The first 5 rows are patterns. Each new row is the sum of 2 different patterns, raised or lowered, with some noise. Before adding, each is slid sideways (what falls off one end comes back at the other) and multiplied by a number that may be negative. Names go in the order of the patterns.
Some rows, each with the names of its patterns after it:
[-11   0  24 -17 -17  14  14 -14  -1   9   4  12 -18 -12 -23 -25  12  14
 -16  26  27  -2  -8  17 -20  25 -28  14 -14 -22  13 -15] | (0)
[ -6   9  14  -6 -18 -28  -4 -32 -11 -16   9 -17   6 -21   5  -6 -10  -7
  10   2   2  24  12 -23  -8 -30 -12  12  26 -14   4 -29] | (3)
[ -2  24  21  -9 -10 -11   3 -10 -15  10  -1  18  -7 -21 -35   6 -14   1
   4  -4   6   6  36   6 -21 -46  -5  -7  51 -19  12  18] | (4)
[-19  10 -11 -10   1 -17 -23   8  13 -29  10  12   5  13 -11  -3  -3  17
  31  15  13 -11   8  -5   6 -30 -21 -15  -6  30 -26  13] | (1)
[-34  41 -25  -1  10  -6 -24  -7   3 -38   1  12 -10   9 -26 -18  -5 -19
  17   0 -23  -3   5  13  -1  -3  -8  15 -33   3 -19  17] | (2)

New rows, each followed by the names of its patterns:
[  1  15 -19  22   3  21 -20  27 -30  24   4 -14   1  10  -5   1  38  -7
  -1  19 -10  19  22  -3  22 -27   6  14  -5   1 -16  -4] | (0) (2)
[-41  12 -17 -11 -13 -14 -18  -3  -1   7  -3   3  18  -2 -15 -16 -15   5
  25   7  -2  -2 -21  -5   0   2 -27 -16  -6  21 -17  -6] | (3) (4)
[ -8  -3   4  29  19  20   6   6   8   6  -5  -2 -20 -14  20  44   6  13
 -41  11  -6 -14  15 -11 -18  11  15  20   3  12  15   7] | (4) (2)
[19 50 32 51 32 47 59 10 26 14 43 39 51 36 51  5 35 54 58 42 11  6 21 -4
 37 35 39 41 64 19 37 45] | (0) (3)
[ 31  42   4   2  44   8  11   6  41   0  62 -12  12   8  -5  15  28  11
  15  43  29   7  42 -13  28  -4  20  23   3  16   8  17] | (0) (2)
[ 14  24  28  -6 -14  25  17  12  35   6  39  16  47  38   1   4  23  16
  37  22  36  25  11  40  35  12  12   9  33  22  26  42] | (0) (4)
[-17   1 -12 -24  24   8  17 -13  -5 -16  -3 -18  27  -1 -23 -22 -10  19
  22  13  35  -5  -3  -3  -8 -28  12  -6 -14  13 -18   4] | (0) (3)
[  1  34  -7  14  -2  24   0   5  31  11  20 -20  10  21 -11  18  21  -5
   5  13  16  24  16  22  39 -19   7   8   9 -28  44  -2] | (0) (2)
[ 18   5  19  39  14  -1  48  17   5   6  12  14  26   3   7 -15  -7   9
  17   2  16  18  32  26  31  24 -16  34   9  32  12  14] | (0) (1)
[-25  35   5  -1  12  20   7 -15  30  18  27  15   3  -6  30   2   8  -5
  -8  10  15  10   3   6  14  22  -9  32  -6  26   8  51] | (4) (2)
[  6  15  16  -2   9  -5  10  29   9   5  -8   6  -1  10 -17   4  -5   8
  11   3  -7   4   8  -7   2  12  -3 -10  21   8 -14  11] | (1) (2)
[-12 -27 -11 -25 -12 -43 -50 -37 -22 -10 -18 -22 -16  12   0  -4  -4 -40
  10 -13  10 -32  -7 -18 -21   7  18 -26 -22  -2 -27 -19] | (3) (1)
[-28   7 -37  -6  -7 -19 -15 -31 -28  -5   0 -39  13  -6   2 -13   1 -36
   0   0   5   3  11 -19  -8   6 -10 -38 -20 -28   0  18] | (1) (2)
[44 33 64 19 50 -1 55 19 22 54 24 34 43 79 28 13 29 49 24 66 39 48 60 27
 43 30 11 48 45 29 57 56] | (0) (4)
[ 11  -3   2   1   8   4  -1  30  27  -2  16  42 -25 -12 -26 -16  24  31
  -5  -5 -46 -13   3  29  -7  -7 -29  26  -8   6  -6 -10] | (3) (1)
[ 37 -10  -7   8   1 -13   3  -4 -32  -9  -1  -2  14 -26   0  11 -12   8
   7 -24   9  -7  16  -3 -12   2   5 -28   3  -1   6 -30] | (0) (2)
[ 37  24 -20 -12  18  -8  23 -30   7  -3 -48  14 -33   2 -29  55 -39 -19
  20   6 -35  -8  11 -27   9  -8 -18 -17 -46  -3   6 -31] | (0) (2)
[-16  18 -14  12   0  -2   3  -1  -2  -5   9   9   9   1  -6  -1 -19  -5
   4  23   1  13   0  -7  -2  16 -16 -20 -10   3 -23   4] | (0) (3)
[ 14  -7 -27 -18 -29 -21  -6  10 -20   1 -29 -21 -18   1 -19 -20 -25 -13
 -27 -14  -6  -3 -29 -24 -25  -6   6 -23  -9   3  -9   2] | (3) (4)
[-11  -6 -34  -2   1 -17   8 -20  -8 -11 -25  -5   0 -25  -6   3   4  -1
  -2   5   9 -36 -20 -19   4  -5  17 -18   4   4   1 -12] | (4) (2)
[ 42  12  45   7  21  15  21  10 -13  15  30  45  27  30 -37  40  15   8
  27  -5  -2  26  35  42  24  33  27  16  18   7  13  28] | (4) (1)
[-31 -23 -16  11   3  10  -5  12  27  20  17  24 -13  32  22  35 -17  12
  -9  -2  35  51  -9   4   5  -3  10  21  -4   1 -12   9] | (3) (1)
[-21  -3 -34 -29 -44 -22   5  14 -21  -1 -30 -34 -13 -42 -42 -58 -27 -13
  30 -31  -6 -81  -1 -26 -47 -14 -42 -45 -26  -8  -8 -35] | (0) (4)
[-36  -8 -46   1 -32  -8 -20 -14 -38 -10 -14 -37 -16  -3 -17  -9 -12 -16
 -27 -27 -23 -19 -18  -2 -20  -5 -32 -19 -13   2 -32 -22] | (3) (2)
[ 27   6   9  33   7   8  20  28  28   8 -17  18  -2  45   9  21  20   3
  26  25   9  -3  20  11  13 -11  34 -12  36   6 -10  -9] | (4) (2)
[-14  29  46  22  54   5   5  16  24   4  20  18   7   9   2  57  28  35
  19  54 -16  32  25  -3  33  32  22  17  54   3   1  20] | (3) (2)
[28 43 27 61 17  5 -4 15 38 64  2 35 46 37 46 42 20 33 -2 34 12 31 13 60
 25 25 25  3 18 16 34  4] | (4) (2)
[-17   3 -19 -29 -54 -62  -9 -35 -38  -8  18 -31 -16 -22 -29   0 -48 -10
 -20 -31  -3  -5 -12 -38  -2 -57 -42   6  22 -40 -13 -37] | (0) (3)
[-37   0  -6   7 -36  17  -6  -8 -17  -1  -7   0  -3 -12  33  16  -2  11
 -37 -23  21  -4 -35   4 -19 -21  22 -10  16 -29 -13  12] | (0) (3)
[  8   9  30  20   9 -26   9  -4  -5   9 -17   9   7  21   3  19 -11  28
  -3  -2  -4  18  20  20  20  11  -3   7   0  14  11 -14] | (4) (2)
[53 13 39 38 41  2  5 17 29 66 -2 60 11 51 14 40 16 28 10 36 47 14 45 43
 52 46 13 36 26 62 72 49] | (1) (2)
[-68  31   9  -7  15   8   2  -9  49  26   2  18 -21  30  11   7 -15 -37
 -17  12  29 -33  -1 -20   9  -8 -25  28 -21  -9 -10  39] | (1) (2)
[  7 -62   7 -24 -10 -15 -53 -18 -29 -37   0   8 -46 -27   2  13 -22 -16
 -11   4 -30 -22 -39 -16 -61  33 -22 -27  17   5 -34 -24] | (0) (2)
[ 34 -11 -14 -60  -6 -18  29 -17  -3   5  -9  26   6 -21  -8 -11  -9 -16
 -15   4  -2   3 -19 -36 -48   5 -14 -13   8   3  -3  -2] | (0) (4)
[-13  -7 -27 -30 -45 -32   3 -13 -24  16  14  -8 -25   3 -32  18 -24   7
 -21 -37   3 -27 -21 -24  -2 -36 -30  14 -10 -20 -23  -1] | (0) (1)
[ -5 -15  -9 -48 -12 -56 -10 -24  32  -8  -3 -17 -44 -23 -23  18 -43 -22
 -18 -17  13 -10 -26  11 -19  18 -21 -18 -22  11  -5  -9] | (3) (2)
[ -5   3  -9  15  -6 -26 -58  -5   8  53  -1 -11 -69  13  -9 -11  -5 -13
 -25  10  -6  11 -16  13   2 -15  -2 -24  -8  10  24 -29] | (3) (4)
[  3   8   9  14   6  11 -11   0  10 -11  -8   6   3  17  10 -15   4   6
   6   8  20 -22   6   4   5  16  14  21   4  26  -4   2] | (3) (2)
[ -1  12 -20  30 -15   2 -19  12 -15  -5  -8 -21  28  -7 -14 -18 -43  -3
  -7   7  -3 -15 -13  34  15   1 -11 -34  15 -17  -1   3] | (1) (2)
[ -5 -10   4  20   3   5  13  30  -1  18 -10  22  26  31   7  29  15  14
  32  17  -3 -12  -8  20  53  32  11 -17  11   3   8  23] | (3) (4)
[ -9   2  23  -5 -13   0  27 -36  -2   9  -9 -10   6  -8   9  25  15   9
  -7 -17  22 -14 -23   6  -7 -16  24 -19  17 -21   6  15] | (0) (2)
[-18 -17 -41  27 -31 -33 -79 -25 -28  20 -31   2 -16 -38  18 -15 -43 -39
 -46 -14 -35 -40 -31 -49 -22 -43 -39 -64 -19 -44  -2  -8] | (4) (1)
[-54  31 -18  -8  10 -21  -6  26   3   1  17   4   7 -11  -9  -6   9  22
  21 -26   3  -8   6   0  -2 -11  -9  12  29  47 -13  26] | (4) (1)
[-85  28 -18 -31  -1  -9 -21  -3  29   1 -20  13  -4   6   6 -18  14  -5
  22   6   7 -11 -20  -6 -11  -7 -51  13   6  45 -18  25] | (4) (2)
[-34 -14 -41  -9 -57 -56 -52 -44 -18 -29 -49 -33 -21 -12 -11 -29 -49 -35
 -63 -28 -24 -21 -55  19 -54 -18  -9 -39 -56 -41 -25 -69] | (4) (2)
[-12   8  -1  14   4  -5   0  -5 -14   6   3 -20   4  24   4  13  13 -14
  -2  -2   4  10  -5   2 -13   1  10  28  -5  12  13  15] | (0) (3)
[ -4 -23 -26 -54 -22  -4  28 -52 -17 -31 -32  10  17 -39 -22 -53 -25 -20
 -20 -17 -36 -33 -32 -64 -56 -33 -22 -34 -11 -43 -11 -22] | (3) (4)
[-19  16  -4  -8 -27   0 -25   7  21 -13 -13 -24  -4 -16   9   2 -20 -16
 -20 -35 -12 -23  15 -14 -10 -18   3   2  -9  -9   1   8] | (3) (2)
[ -5  17  16  21  -1  10   9  20   1   9  -1 -24  -8  22  18  30  20  -6
   0  31  10  35  -1  13 -10  19  17  34  15  34  24  31] | (3) (1)
[ -4   2   0   5  -3  -2  10 -19  -9  -1  -7 -18   4  -6  -5   6 -10   9
   0   8   9   5  10  -5  -2 -20   3  13   6 -10   7 -11] | (0) (3)
[-43  37 -10 -24  24   4 -29  37  37  30  26  17  31   6  34  27  37  53
  41  19  26  22 -15   1  -3   5  10 -12  50  44  30  13] | (4) (1)
[-38  11 -17 -27   2  -6  -9  -2  33  -7 -33   5 -12 -20   4  23  -9   9
 -39 -18 -14 -12   3  -5 -35  15  -5 -10 -21  16 -30  20] | (0) (3)
[  5   1  37  30   7  24   1  12  23  -6 -11  -9  -9  15  44  -1  19 -41
  22 -20 -35  -4 -27  -8   8  15   9  22  27  28  -3 -16] | (4) (1)
[  5 -12  24  -7 -18   8  10 -10  29 -12  30   8  19  39 -12  36  -1  19
 -16  20  29   3  -3  20  24  -2   0   0  21  29  37  33] | (0) (2)
[ -5  -2  28   6  -7  15 -31   4  -2   2 -18 -27   0 -13  -6 -18  32 -18
  -1 -16  26 -48  13  -2 -13   3   3  -7 -20  11  -1 -11] | (0) (2)
[ -7   4  19   8  -8  -9   1  10  20  -3  28  -7  16 -12  26 -41   8  -5
 -10  18   3  11 -11  31  -6 -13   7 -15   6  17  11  -2] | (1) (2)
[-11  13 -25  17  -4   0 -12  -1 -19  21 -17   7   7  -6 -16 -19 -33 -12
  21   5 -24   6 -19 -16   4  15  -6 -11 -37 -14 -44 -27] | (0) (3)
[ -6   6  -9  -7  -1   5   4  -6   5  -5 -19   1  -7 -12  14  19  -8  -4
  -5 -11  13  -8   3 -14 -20   2 -20 -10  -9  13 -15  -5] | (0) (3)
[-11  39  -2  34 -22 -12   8 -31  30 -21  -2   7  21  -1   3   7   3  11
 -11  -3   1   2  -9  -9 -19 -36 -13   1 -26  35  20   4] | (0) (1)
[ -7 -13  -2 -10  17   0   2  -5  -7 -19   4 -16 -22   2   6   5  11 -30
  -8 -12   2  35 -22  13  13  -4  -5  15   3 -17 -16   6] | (0) (4)
[  0  22  15  13  -3  -7 -14 -11 -40  -8  -4 -16  41  -4   8 -23  18 -22
   7 -18  -5 -29  -9  19 -36   0   7  17   0 -24   8   6] | (0) (1)
[  5  15  -4 -24   7  27  37   7   9 -55  13   9  -4  26  -9 -21  -4  22
  10  24  19  12 -14  10   3  30  26  55   8  30   0  12] | (3) (4)
[ -9  11 -28  15  16 -12  -6  16 -29   2 -14  -4 -28 -27  -8 -15 -18  -9
  -1 -41 -32  -4   7 -27  -8  -6  10  12 -15 -15 -46 -14] | (0) (1)
[19 20 19  9 42 47  6 48 48 52 50 14 11 30 46 86 42 52 30 41 41 49  1 10
 18 30 57  5 50 16 54 24] | (4) (1)
[ 14  20   1 -16 -48   3 -24  -7  -4 -35 -21   3   9  -2 -11  -4  14 -33
  -2 -27  10 -10  39 -22   3  -4 -10 -16 -14  -9 -48  -9] | (4) (2)
[ 41  38  40  14  -4  25  51  96  23  54 -12  62  22  19  42   7   6  55
  58  27  46  55  55  42  32  23  41  70  90  47  62  30] | (4) (1)
[ 13 -25   6 -18  19 -29 -13  17 -10  -2  -7  18 -17  -3  30  21  -5  -7
  12   1  13 -32 -22 -28 -24  28  -5  -4  11  29  -8 -11] | (0) (1)
[  8   7 -21  10  26  41   1  14   5  10  -9   6  -8 -12 -14  45  28  10
  15 -35   7  -6  -7 -11 -10  -3   9  19   1  -7  11   8] | (4) (2)
[ 11 -12 -23 -19 -17  10  19 -22  18  25  -7   4  18 -27  23 -21  21 -11
 -18  13  -6 -22   3  17  -6 -27  33   4  -9   4   8  -4] | (0) (2)
[ -2 -13  -8  -4  23  14  -9  15  24  -9   0  14   1  18  -7   9   3  -8
  14  -5   7   9  24   8   3   9  14 -13   1  21  24  12] | (0) (3)
[ 16  25  41 -11  47  18  47  42  10  32  45   1   7  27  52 -12  41  19
  26  25  19  -2  34  39  16  48  26   6  46 -15 -12  23] | (0) (2)
[  3  21 -28 -32   6  20   1  24  -6  34  -3  10  34 -15  27   9   6 -14
  21  12 -12 -13   0  -6   6   4   7  28   3   9  33 -14] | (0) (3)
[ 26 -19  -3 -28 -35   3 -29 -27  -2   9 -12 -29 -13 -22 -18 -18   0  -2
  -1 -21 -15  -5 -26 -14 -29 -28   6  47 -24  -8  16 -27] | (0) (4)
[-21 -39 -39 -37 -56 -36 -27   5 -29 -11 -49 -14 -31 -32 -50 -27 -31 -28
  18 -31 -35 -45 -44 -40 -17   2 -48 -33 -45 -22 -38  -4] | (3) (1)
[-20   4 -41   0  27  42 -10  -3 -22  -7 -22 -14 -18 -26 -20  21  25   9
   2 -55  10  -5 -15   3  -3 -11  -9   1 -13 -11  20  34] | (3) (4)
[-19 -24 -26 -27 -25  -9  -5 -14 -18 -11   0 -11 -10 -23 -17   2   3 -18
 -20 -28 -26 -17  -8 -31 -35 -28   1   8 -15 -12 -56 -16] | (4) (1)
[-37  -7 -17 -34 -24 -15 -39 -14 -42 -23 -57 -32  -9  24 -17 -14 -47   4
 -49 -42 -42 -52 -30   6 -22  -9 -45 -16  -2 -19 -25 -51] | (3) (4)
